The same things were measured in two ways. Each way mixes the same 9 hidden numbers, adds some noise and spreads widely along 6 directions of its own, which tell nothing about the thing.
In the rows, 128 means zero.
Some things both ways: the first way, then the second way.
| 118 | 144 | 126 | 117 | 148 | 133 | 111 | 126 | 128 | 125 | 125 | 155 | 114 |  87 | 141 | 102 | 131 | 127 | 135 | 147 | 132 | 117 | 122 | 139 | 128 | 134 |
| 153 | 160 | 141 | 124 | 144 | 145 | 146 | 153 | 145 | 117 | 111 | 122 | 126 | 136 | 131 | 123 |

| 143 | 121 | 120 | 136 | 138 | 134 | 123 | 109 | 125 | 129 | 132 | 127 | 129 | 136 | 144 | 118 | 133 | 138 | 131 | 135 | 146 | 100 | 129 | 111 | 121 | 147 |
| 142 | 150 | 147 | 145 | 146 | 127 | 160 | 159 | 128 | 106 | 130 | 148 | 139 | 147 | 114 | 118 |

| 156 |  88 | 138 | 119 | 128 |  93 | 104 | 123 | 132 | 105 | 127 |  84 | 108 | 131 | 139 | 114 | 110 | 109 | 117 | 102 | 158 | 102 | 107 | 189 | 113 | 122 |
| 145 | 114 | 135 | 115 | 133 | 120 | 142 | 121 |  99 | 131 | 139 | 136 | 127 | 123 | 146 | 143 |

| 122 | 160 | 132 | 140 | 148 | 108 | 139 | 139 | 139 | 148 | 160 | 132 | 127 | 103 | 149 |  82 | 135 | 186 | 127 | 111 | 107 | 131 | 145 | 101 | 120 | 148 |
| 115 | 125 | 153 |  90 | 132 | 121 | 143 | 150 | 121 | 125 | 116 | 137 | 137 | 139 | 120 | 111 |

| 129 | 112 | 131 |  93 | 157 | 130 | 153 |  78 | 124 | 120 |  95 | 141 | 116 | 105 | 135 |  90 | 131 | 156 | 105 | 149 | 136 | 135 |  91 | 165 | 124 | 120 |
|  90 | 112 | 126 |  87 | 127 | 115 | 103 | 128 |  99 | 135 | 162 | 151 | 168 | 111 | 124 | 133 |

| 105 | 147 | 108 | 141 | 137 | 112 | 120 | 136 | 138 | 129 | 156 | 134 | 106 | 136 | 113 | 116 | 133 | 142 | 155 | 112 | 129 | 139 | 114 | 106 | 128 | 144 |
| 130 | 126 | 154 | 127 | 122 |  97 | 154 | 157 |  78 | 133 | 117 |  97 |  90 | 159 | 174 |  97 |

| 106 | 157 | 123 | 147 | 124 | 121 | 140 | 132 | 148 | 147 | 141 | 136 | 120 | 126 | 123 | 104 | 132 | 153 | 145 | 120 | 115 | 133 | 120 | 100 | 120 | 137 |
| 131 | 171 | 129 | 128 |  95 | 135 | 158 |  91 | 134 | 141 |  85 |  89 |  69 | 165 | 101 | 125 |

| 107 | 143 | 108 | 121 | 132 | 139 | 107 | 159 |  99 | 117 | 137 | 153 | 123 | 115 | 111 | 130 | 153 | 144 | 141 | 131 | 139 | 137 | 140 | 103 | 119 | 137 |
| 119 | 122 | 128 | 160 | 118 | 121 |  91 | 138 | 128 | 120 | 134 | 137 | 137 | 108 | 126 | 161 |

| 133 | 104 |  93 |  64 |  98 | 103 | 124 |  95 | 144 | 127 | 109 | 127 |  98 | 134 | 111 | 127 | 110 |  85 | 139 | 101 | 169 | 143 |  98 | 176 | 126 | 138 |
| 151 | 119 | 127 | 162 |  94 | 152 | 103 | 166 | 104 | 137 | 161 | 121 | 129 | 161 | 126 | 131 |

| 120 | 127 | 117 |  82 |  98 | 142 | 141 | 113 | 105 | 148 |  98 | 151 | 134 | 125 | 114 | 154 | 131 | 123 | 109 | 152 | 149 | 129 |  94 | 122 | 103 | 118 |
|  46 | 102 | 139 | 126 | 122 | 105 |  81 | 118 |  92 | 100 | 116 | 175 | 148 | 106 | 114 | 151 |

| 139 | 116 | 116 | 109 | 124 | 133 | 152 | 125 | 101 | 110 |  91 | 134 | 132 | 129 | 129 | 127 | 130 | 140 |  96 | 153 | 149 | 115 | 115 | 116 | 126 | 133 |
| 167 | 153 | 102 | 147 |  96 | 143 | 160 | 100 | 129 | 144 | 132 |  94 |  98 | 152 | 142 | 128 |

| 109 | 133 | 120 | 145 | 132 | 151 | 121 | 147 | 116 | 111 | 114 | 155 | 133 | 144 | 109 | 139 | 145 | 128 | 147 | 148 | 145 | 111 | 128 |  93 | 118 | 134 |
| 116 | 155 | 131 | 184 |  98 | 159 | 139 | 141 | 149 | 126 | 113 | 104 | 123 | 156 | 116 | 123 |

| 104 | 170 | 127 | 127 | 118 |  96 | 163 | 137 | 147 | 136 | 141 | 154 | 135 | 129 | 130 | 108 | 136 | 152 | 138 | 128 | 137 | 118 | 118 |  87 | 108 | 153 |
| 111 | 123 | 148 | 100 |  97 | 129 | 149 | 135 | 136 | 104 | 125 | 158 | 125 | 150 |  95 | 139 |

| 108 | 118 | 103 | 115 | 103 | 120 | 141 | 107 | 122 | 134 | 114 | 140 | 131 | 126 | 104 | 119 | 136 | 123 | 119 | 172 | 154 | 126 | 101 |  94 | 111 | 116 |
|  91 | 107 | 115 | 151 | 129 | 142 |  85 | 105 | 121 | 117 | 131 | 156 | 133 | 105 | 110 | 169 |

| 109 | 138 | 126 | 100 | 139 | 116 | 140 | 110 | 131 | 127 | 110 | 141 | 100 |  82 | 130 |  87 | 122 | 140 | 114 | 147 | 125 | 139 |  89 | 159 | 127 | 117 |
| 133 |  94 | 186 |  84 | 138 | 120 | 137 | 159 |  94 | 124 | 100 | 146 | 159 | 157 | 103 | 131 |

| 126 | 135 | 104 |  99 |  99 | 101 | 153 | 109 | 161 | 113 | 102 | 141 | 106 | 139 | 116 | 119 | 114 |  86 | 150 | 105 | 158 | 134 |  93 | 165 | 134 | 147 |
| 161 | 114 | 121 | 137 |  88 | 148 | 146 | 144 | 110 | 153 | 151 |  99 | 112 | 160 | 141 | 108 |

| 115 | 131 | 122 | 126 | 134 | 135 | 115 | 128 | 127 | 121 | 114 | 146 | 111 | 121 | 116 | 133 | 126 | 105 | 139 | 136 | 143 | 119 | 107 | 150 | 126 | 129 |
| 174 | 170 | 163 | 141 | 113 | 139 | 151 | 121 | 145 | 103 |  88 | 137 |  95 | 163 |  87 | 148 |

| 137 | 137 | 111 | 147 | 129 |  80 | 135 | 130 | 113 | 134 | 156 | 119 | 132 | 132 | 116 | 129 | 126 | 113 | 108 | 129 | 161 | 114 | 143 | 108 | 122 | 147 |
| 132 | 125 | 110 | 154 |  95 | 141 | 113 | 128 | 113 | 113 | 140 | 161 |  75 | 102 | 143 | 151 |

| 104 | 166 | 104 | 142 | 137 | 108 | 117 | 137 | 147 | 126 | 152 | 142 |  98 |  73 | 136 |  62 | 133 | 150 | 149 | 127 | 110 | 152 | 133 | 123 | 153 | 143 |
| 178 | 109 | 165 |  99 | 146 | 122 | 133 | 112 | 120 | 128 | 110 | 141 | 104 | 135 | 114 | 140 |

| 120 | 112 | 142 | 131 | 106 | 151 |  86 | 160 | 140 | 125 | 125 | 117 | 121 | 145 | 116 | 146 | 131 | 111 | 164 |  91 | 139 | 104 | 129 | 145 |  94 | 123 |
| 120 | 154 | 164 | 125 | 128 | 116 | 143 | 121 | 133 | 122 |  82 | 120 | 106 | 140 | 109 | 122 |

| 114 | 166 | 117 | 147 | 113 |  88 | 161 | 117 | 139 | 159 | 145 | 137 | 136 | 115 | 116 | 109 | 129 | 139 | 123 | 129 | 127 | 140 | 124 | 111 | 122 | 133 |
| 128 | 119 | 152 | 104 | 126 | 129 | 115 | 127 | 120 | 111 | 111 | 174 | 116 | 114 | 107 | 129 |

| 119 | 143 | 130 | 137 | 109 | 133 | 101 | 148 | 136 | 127 | 127 | 141 | 119 | 126 | 119 | 145 | 130 |  92 | 167 | 106 | 142 | 114 | 118 | 159 | 113 | 134 |
| 106 | 137 | 124 | 141 | 121 | 123 | 132 | 130 | 104 | 145 | 118 | 105 | 108 | 114 | 165 | 108 |

| 136 | 149 | 123 | 158 | 126 | 126 | 123 | 168 | 143 | 122 | 139 | 127 | 124 | 145 | 132 | 131 | 129 | 137 | 158 |  74 | 114 | 137 | 138 | 137 | 142 | 146 |
| 150 | 116 | 121 | 126 | 126 | 102 | 132 |  99 | 121 | 139 | 127 | 115 | 112 | 136 | 148 | 118 |

| 151 | 116 | 115 | 147 | 134 |  64 | 149 | 129 | 138 | 115 | 147 |  95 | 119 | 174 | 128 | 130 | 106 | 124 | 113 |  97 | 148 | 124 | 100 | 136 | 136 | 141 |
| 105 | 107 |  83 | 149 | 119 |  99 | 123 | 106 |  94 | 123 | 138 | 109 |  86 | 106 | 196 | 151 |

| 172 |  87 | 123 | 133 | 137 | 145 |  92 | 121 | 104 | 134 | 145 |  86 | 127 | 126 | 153 | 113 | 130 | 163 | 109 | 106 | 137 | 100 | 160 | 135 | 117 | 140 |
| 151 | 204 | 130 | 181 | 142 | 122 | 136 | 117 | 155 | 126 | 104 | 116 | 108 | 118 |  95 | 151 |

| 130 |  98 | 130 | 107 | 142 | 137 | 116 | 125 | 121 | 104 | 107 | 120 | 114 | 130 | 123 | 112 | 130 | 130 | 123 | 130 | 160 |  95 | 132 | 135 | 105 | 139 |
| 153 | 136 | 138 | 136 | 102 | 155 | 141 | 143 | 148 | 135 | 125 | 134 | 132 | 149 |  78 | 147 |

Other things, the second way, with their names:
q_54: | 117 | 133 | 115 | 149 | 135 | 144 | 133 | 128 | 116 | 116 | 106 | 143 | 108 | 138 | 119 | 137 |
q_814: |  78 | 117 | 108 | 110 | 136 | 120 | 122 | 116 | 118 | 151 | 142 | 118 | 137 |  85 | 161 | 110 |
q_226: | 145 | 152 | 137 | 134 | 113 | 140 | 128 | 151 | 132 | 116 | 124 | 145 | 111 | 142 | 112 | 121 |
q_78: | 114 | 136 | 152 | 118 | 138 | 114 | 140 | 132 | 104 | 104 | 104 | 156 | 119 | 125 | 133 | 135 |
q_238: | 145 | 116 | 143 | 120 | 167 | 141 | 132 | 174 | 105 | 119 |  96 | 147 | 153 | 146 | 108 | 145 |
q_402: | 171 | 131 | 110 | 117 | 160 | 128 | 131 | 157 | 143 | 144 | 109 |  97 | 160 | 136 | 139 | 120 |
q_239: | 131 | 118 | 106 | 138 |  88 | 120 | 128 | 111 |  86 | 147 | 132 | 117 |  90 | 131 | 137 | 154 |
q_967: |  46 |  78 | 125 | 129 |  96 | 128 |  73 |  83 |  83 | 118 | 142 | 162 | 109 |  98 | 150 | 129 |
q_267: | 113 | 172 |  69 | 147 | 107 | 129 | 111 |  85 | 139 | 140 | 120 | 103 |  87 | 101 | 128 | 158 |
q_265: | 169 | 197 | 146 | 117 | 133 | 105 | 165 | 159 | 114 | 116 | 115 | 105 |  78 | 142 | 164 |  99 |
q_309: | 122 | 103 |  94 | 127 | 129 | 128 | 110 |  96 | 104 | 119 | 151 | 161 |  98 |  89 | 169 | 141 |
q_520: | 124 | 106 | 119 | 163 | 135 | 145 | 118 | 168 | 140 | 135 | 129 | 134 | 172 | 141 | 111 | 116 |
q_877: | 151 | 123 | 170 | 103 | 136 | 136 | 153 | 146 | 109 | 120 | 114 | 134 | 154 | 190 | 113 |  95 |
q_167: | 110 | 142 | 119 | 144 | 117 | 115 | 144 | 159 | 120 | 128 |  87 |  82 |  88 | 131 | 168 | 114 |
q_665: |  65 | 144 | 115 | 134 | 121 |  91 | 107 | 155 | 121 |  97 | 136 | 170 | 142 |  82 | 127 | 155 |
q_331: | 109 | 105 |  83 | 139 |  84 | 143 | 102 | 127 | 127 | 121 | 146 | 156 | 124 | 122 |  97 | 183 |
q_832: | 170 | 118 | 106 | 110 | 125 | 156 | 146 | 140 |  94 | 138 | 141 | 103 | 134 | 170 | 149 | 129 |
q_454: | 112 | 100 | 100 | 154 | 140 | 162 |  96 | 152 | 158 |  97 | 128 | 170 | 163 | 113 | 104 | 163 |
q_359: | 196 | 152 | 116 | 126 | 132 | 133 | 121 | 106 | 124 | 124 | 136 | 138 | 116 | 142 | 109 | 166 |
q_480: | 160 | 145 |  97 | 169 |  91 | 149 | 140 |  96 | 163 | 151 | 105 |  95 |  95 | 161 |  82 | 157 |
q_475: | 149 | 100 | 212 | 146 | 145 | 112 | 114 | 136 |  80 |  98 | 108 | 148 | 112 | 157 | 139 | 125 |
q_553: | 138 | 131 | 131 | 147 |  99 | 160 | 122 | 125 | 145 | 119 | 102 | 143 | 120 | 139 |  94 | 150 |
q_712: | 190 | 153 | 134 | 122 | 168 |  94 | 141 |  93 |  93 | 138 | 125 | 113 |  90 | 113 | 175 | 128 |
q_143: | 120 | 132 | 131 | 148 | 130 | 142 | 119 | 103 | 106 | 172 | 146 |  93 | 148 | 132 | 146 |  91 |
q_174: | 117 | 153 |  99 | 131 | 113 | 116 | 146 | 112 | 110 | 133 | 131 |  98 |  96 | 138 | 147 | 134 |
q_883: | 125 | 161 | 130 | 122 | 115 | 111 | 150 |  89 |  94 | 143 | 128 |  97 |  67 | 124 | 170 | 104 |
q_34: | 136 | 171 | 122 | 107 | 119 |  82 | 155 | 126 |  95 | 115 | 103 |  93 |  74 | 132 | 184 | 130 |
q_262: | 170 | 158 |  55 | 101 | 105 | 142 | 159 |  84 | 141 | 150 | 157 |  94 |  79 | 103 | 185 | 121 |
q_73: | 148 | 115 | 159 | 138 | 111 | 136 | 155 | 141 | 102 | 109 | 153 | 149 | 135 | 170 | 122 | 124 |
q_366: | 151 | 162 |  90 |  92 | 155 | 127 | 163 | 124 | 129 | 130 | 124 |  97 | 121 | 130 | 177 | 108 |
q_438: | 142 | 129 | 130 | 154 | 120 | 126 | 121 | 129 | 131 | 110 | 115 | 155 | 106 | 145 |  98 | 145 |
q_500: | 132 | 146 |  70 | 109 | 111 | 139 | 126 |  56 | 124 | 139 | 162 | 135 | 109 | 102 | 149 | 133 |
q_955: | 105 | 203 | 181 | 101 | 147 | 114 | 163 | 137 | 155 | 108 |  86 | 117 | 112 | 127 | 137 |  67 |
q_445: | 126 | 120 | 128 | 118 | 135 | 114 | 157 | 162 |  78 | 105 | 131 | 142 | 125 | 177 | 147 |  97 |
q_140: | 193 | 174 | 119 | 142 | 111 | 136 | 157 | 171 | 200 |  99 | 106 | 146 | 119 | 139 |  71 | 165 |
q_627: | 144 | 131 | 156 | 126 | 102 | 128 | 121 |  86 | 112 | 104 | 162 | 167 | 103 | 131 | 115 | 152 |
q_884: | 149 | 169 |  46 | 169 | 131 | 132 | 134 |  91 | 134 | 142 | 123 |  77 | 109 | 111 | 161 | 173 |
q_808: |  91 | 117 | 136 | 153 | 105 | 122 | 113 | 128 | 121 | 121 |  90 | 147 | 105 | 109 | 101 | 162 |
q_586: | 172 | 170 | 152 | 148 | 155 | 109 | 126 |  73 | 161 | 113 |  86 | 136 | 131 | 142 |  89 | 138 |
q_879: | 112 | 102 |  89 | 144 | 124 | 153 |  98 |  98 | 142 | 139 | 134 | 145 | 160 | 109 |  86 | 180 |
q_478: | 163 | 137 | 126 | 111 | 108 | 123 | 140 | 138 | 103 | 107 | 142 | 151 | 119 | 168 | 103 | 150 |
q_669: | 115 | 140 |  70 | 138 | 131 | 119 | 129 | 152 |  93 | 161 | 175 | 115 | 139 | 101 | 154 | 126 |
q_809: | 145 | 129 | 101 | 119 | 101 | 139 | 140 | 122 | 110 | 126 | 141 | 141 | 125 | 150 | 115 | 145 |
q_377: | 112 | 125 | 110 | 166 | 137 | 142 | 120 | 160 | 130 | 158 | 101 |  90 | 161 | 155 | 108 | 120 |
q_849: |  98 | 110 | 135 |  95 | 136 |  99 | 142 | 145 |  44 | 134 | 162 | 128 | 107 | 128 | 214 |  72 |

Some of these things the first way, each followed by its name:
| 141 | 143 | 131 | 130 |  96 | 108 | 103 | 163 | 127 | 135 | 156 | 109 | 124 | 128 | 147 | 144 | 123 | 121 | 143 |  86 | 136 | 111 | 110 | 150 | 113 | 138 | => q_884
| 115 | 109 | 141 | 102 | 123 | 134 |  86 | 159 | 118 | 110 | 127 | 130 | 117 | 151 | 109 | 164 | 132 |  92 | 149 | 100 | 173 |  84 | 130 | 141 |  77 | 140 | => q_331
| 153 | 108 | 133 | 138 | 142 |  87 | 113 | 142 | 116 | 120 | 150 |  81 | 110 | 133 | 129 | 121 | 111 | 128 | 103 |  88 | 144 | 117 | 125 | 166 | 117 | 136 | => q_239
| 125 | 147 | 131 | 153 | 126 |  76 | 113 | 129 | 150 | 163 | 178 | 102 | 114 | 107 | 141 |  97 | 114 | 141 | 127 | 104 | 114 | 126 | 111 | 140 | 118 | 129 | => q_238
| 128 | 148 | 121 | 112 |  82 | 113 | 135 | 126 | 119 | 154 | 125 | 137 | 134 | 112 | 130 | 147 | 124 | 110 | 119 | 137 | 146 | 115 |  98 | 133 | 106 | 130 | => q_78
| 156 | 102 | 143 | 129 | 172 | 114 | 131 | 136 | 115 | 109 | 132 | 107 | 127 | 166 | 135 | 131 | 125 | 145 | 108 |  94 | 161 |  86 | 160 | 124 | 106 | 163 | => q_140
| 116 | 151 | 125 | 129 | 143 | 148 | 105 | 149 | 111 | 137 | 141 | 152 | 123 | 106 | 132 | 123 | 143 | 155 | 138 | 126 | 127 | 122 | 144 | 108 | 116 | 143 | => q_267
| 153 | 135 | 133 | 104 | 115 |  85 | 163 | 106 | 152 | 156 | 131 | 118 | 133 | 121 | 164 | 104 | 103 | 149 | 102 | 111 | 123 | 122 |  94 | 147 | 119 | 134 | => q_366
| 135 | 128 | 122 | 105 | 145 | 151 |  98 | 142 | 106 | 134 | 127 | 143 | 122 | 103 | 138 | 130 | 132 | 134 | 124 | 121 | 141 | 110 | 157 | 126 | 115 | 149 | => q_226
| 147 |  98 | 115 | 102 |  94 | 100 | 149 | 109 | 136 | 139 |  95 | 118 | 132 | 146 | 112 | 147 | 101 |  86 | 104 | 117 | 153 | 132 |  93 | 169 | 122 | 108 | => q_967
| 107 | 160 | 118 | 120 | 113 | 146 | 102 | 149 | 111 | 146 | 140 | 164 | 128 | 101 | 125 | 143 | 146 | 127 | 151 | 138 | 137 | 120 | 127 | 110 | 110 | 139 | => q_849
| 101 | 122 | 132 | 118 | 105 | 128 | 106 | 149 | 111 | 143 | 156 | 122 | 135 | 163 |  94 | 159 | 150 | 144 | 144 | 107 | 156 | 112 | 126 |  90 |  64 | 131 | => q_478
| 157 | 112 | 136 | 115 | 151 | 122 | 115 | 110 | 108 | 135 | 150 | 101 | 120 | 118 | 156 | 104 | 134 | 165 | 109 | 111 | 144 |  98 | 143 | 137 | 105 | 156 | => q_669
| 161 | 112 | 135 |  84 |  95 | 123 | 152 | 101 | 148 | 162 | 108 | 116 | 144 | 126 | 160 | 114 | 111 | 147 | 109 | 102 | 132 | 111 | 124 | 148 | 104 | 134 | => q_955
| 113 | 135 | 124 |  94 | 126 | 119 | 136 | 134 |  99 | 134 | 129 | 139 | 122 | 130 | 116 | 144 | 131 | 145 | 105 | 134 | 145 | 130 |  93 | 117 | 101 | 129 | => q_34
| 148 | 102 | 106 | 105 | 126 | 130 | 133 |  97 | 132 | 129 | 101 | 125 | 113 | 155 | 120 | 142 | 109 |  97 | 125 | 118 | 159 | 117 | 110 | 147 | 127 | 140 | => q_438
|  95 | 141 | 133 | 145 | 149 | 161 |  90 | 150 | 130 | 113 | 135 | 157 | 111 | 137 | 114 | 137 | 148 | 129 | 175 | 124 | 137 | 109 | 120 | 118 | 108 | 137 | => q_174
| 114 | 156 | 128 | 115 |  94 | 157 | 136 | 139 | 116 | 132 |  97 | 171 | 148 | 113 | 125 | 148 | 146 | 118 | 141 | 147 | 143 | 114 | 116 | 120 | 110 | 131 | => q_500
| 145 | 132 | 125 | 121 | 131 |  92 | 147 | 133 | 118 | 137 | 128 | 117 | 127 | 108 | 140 | 112 | 114 | 138 |  88 | 126 | 131 | 126 | 131 | 134 | 129 | 130 | => q_553
| 127 | 111 | 116 | 106 |  72 | 122 | 136 | 115 | 128 | 137 | 110 | 114 | 131 | 149 | 105 | 143 | 128 | 109 | 131 | 121 | 161 | 119 | 100 | 134 |  95 | 119 | => q_883
| 118 | 148 | 113 | 134 | 115 | 123 | 158 | 122 | 135 | 157 | 135 | 130 | 132 | 134 | 127 | 108 | 132 | 176 | 123 | 124 | 109 | 144 | 118 |  84 | 123 | 136 | => q_377
|  99 | 150 | 116 | 155 | 127 | 114 | 172 |  97 | 147 | 117 | 106 | 156 | 125 | 130 | 107 |  98 | 137 | 130 | 136 | 168 | 139 | 132 |  83 | 113 | 135 | 122 | => q_879
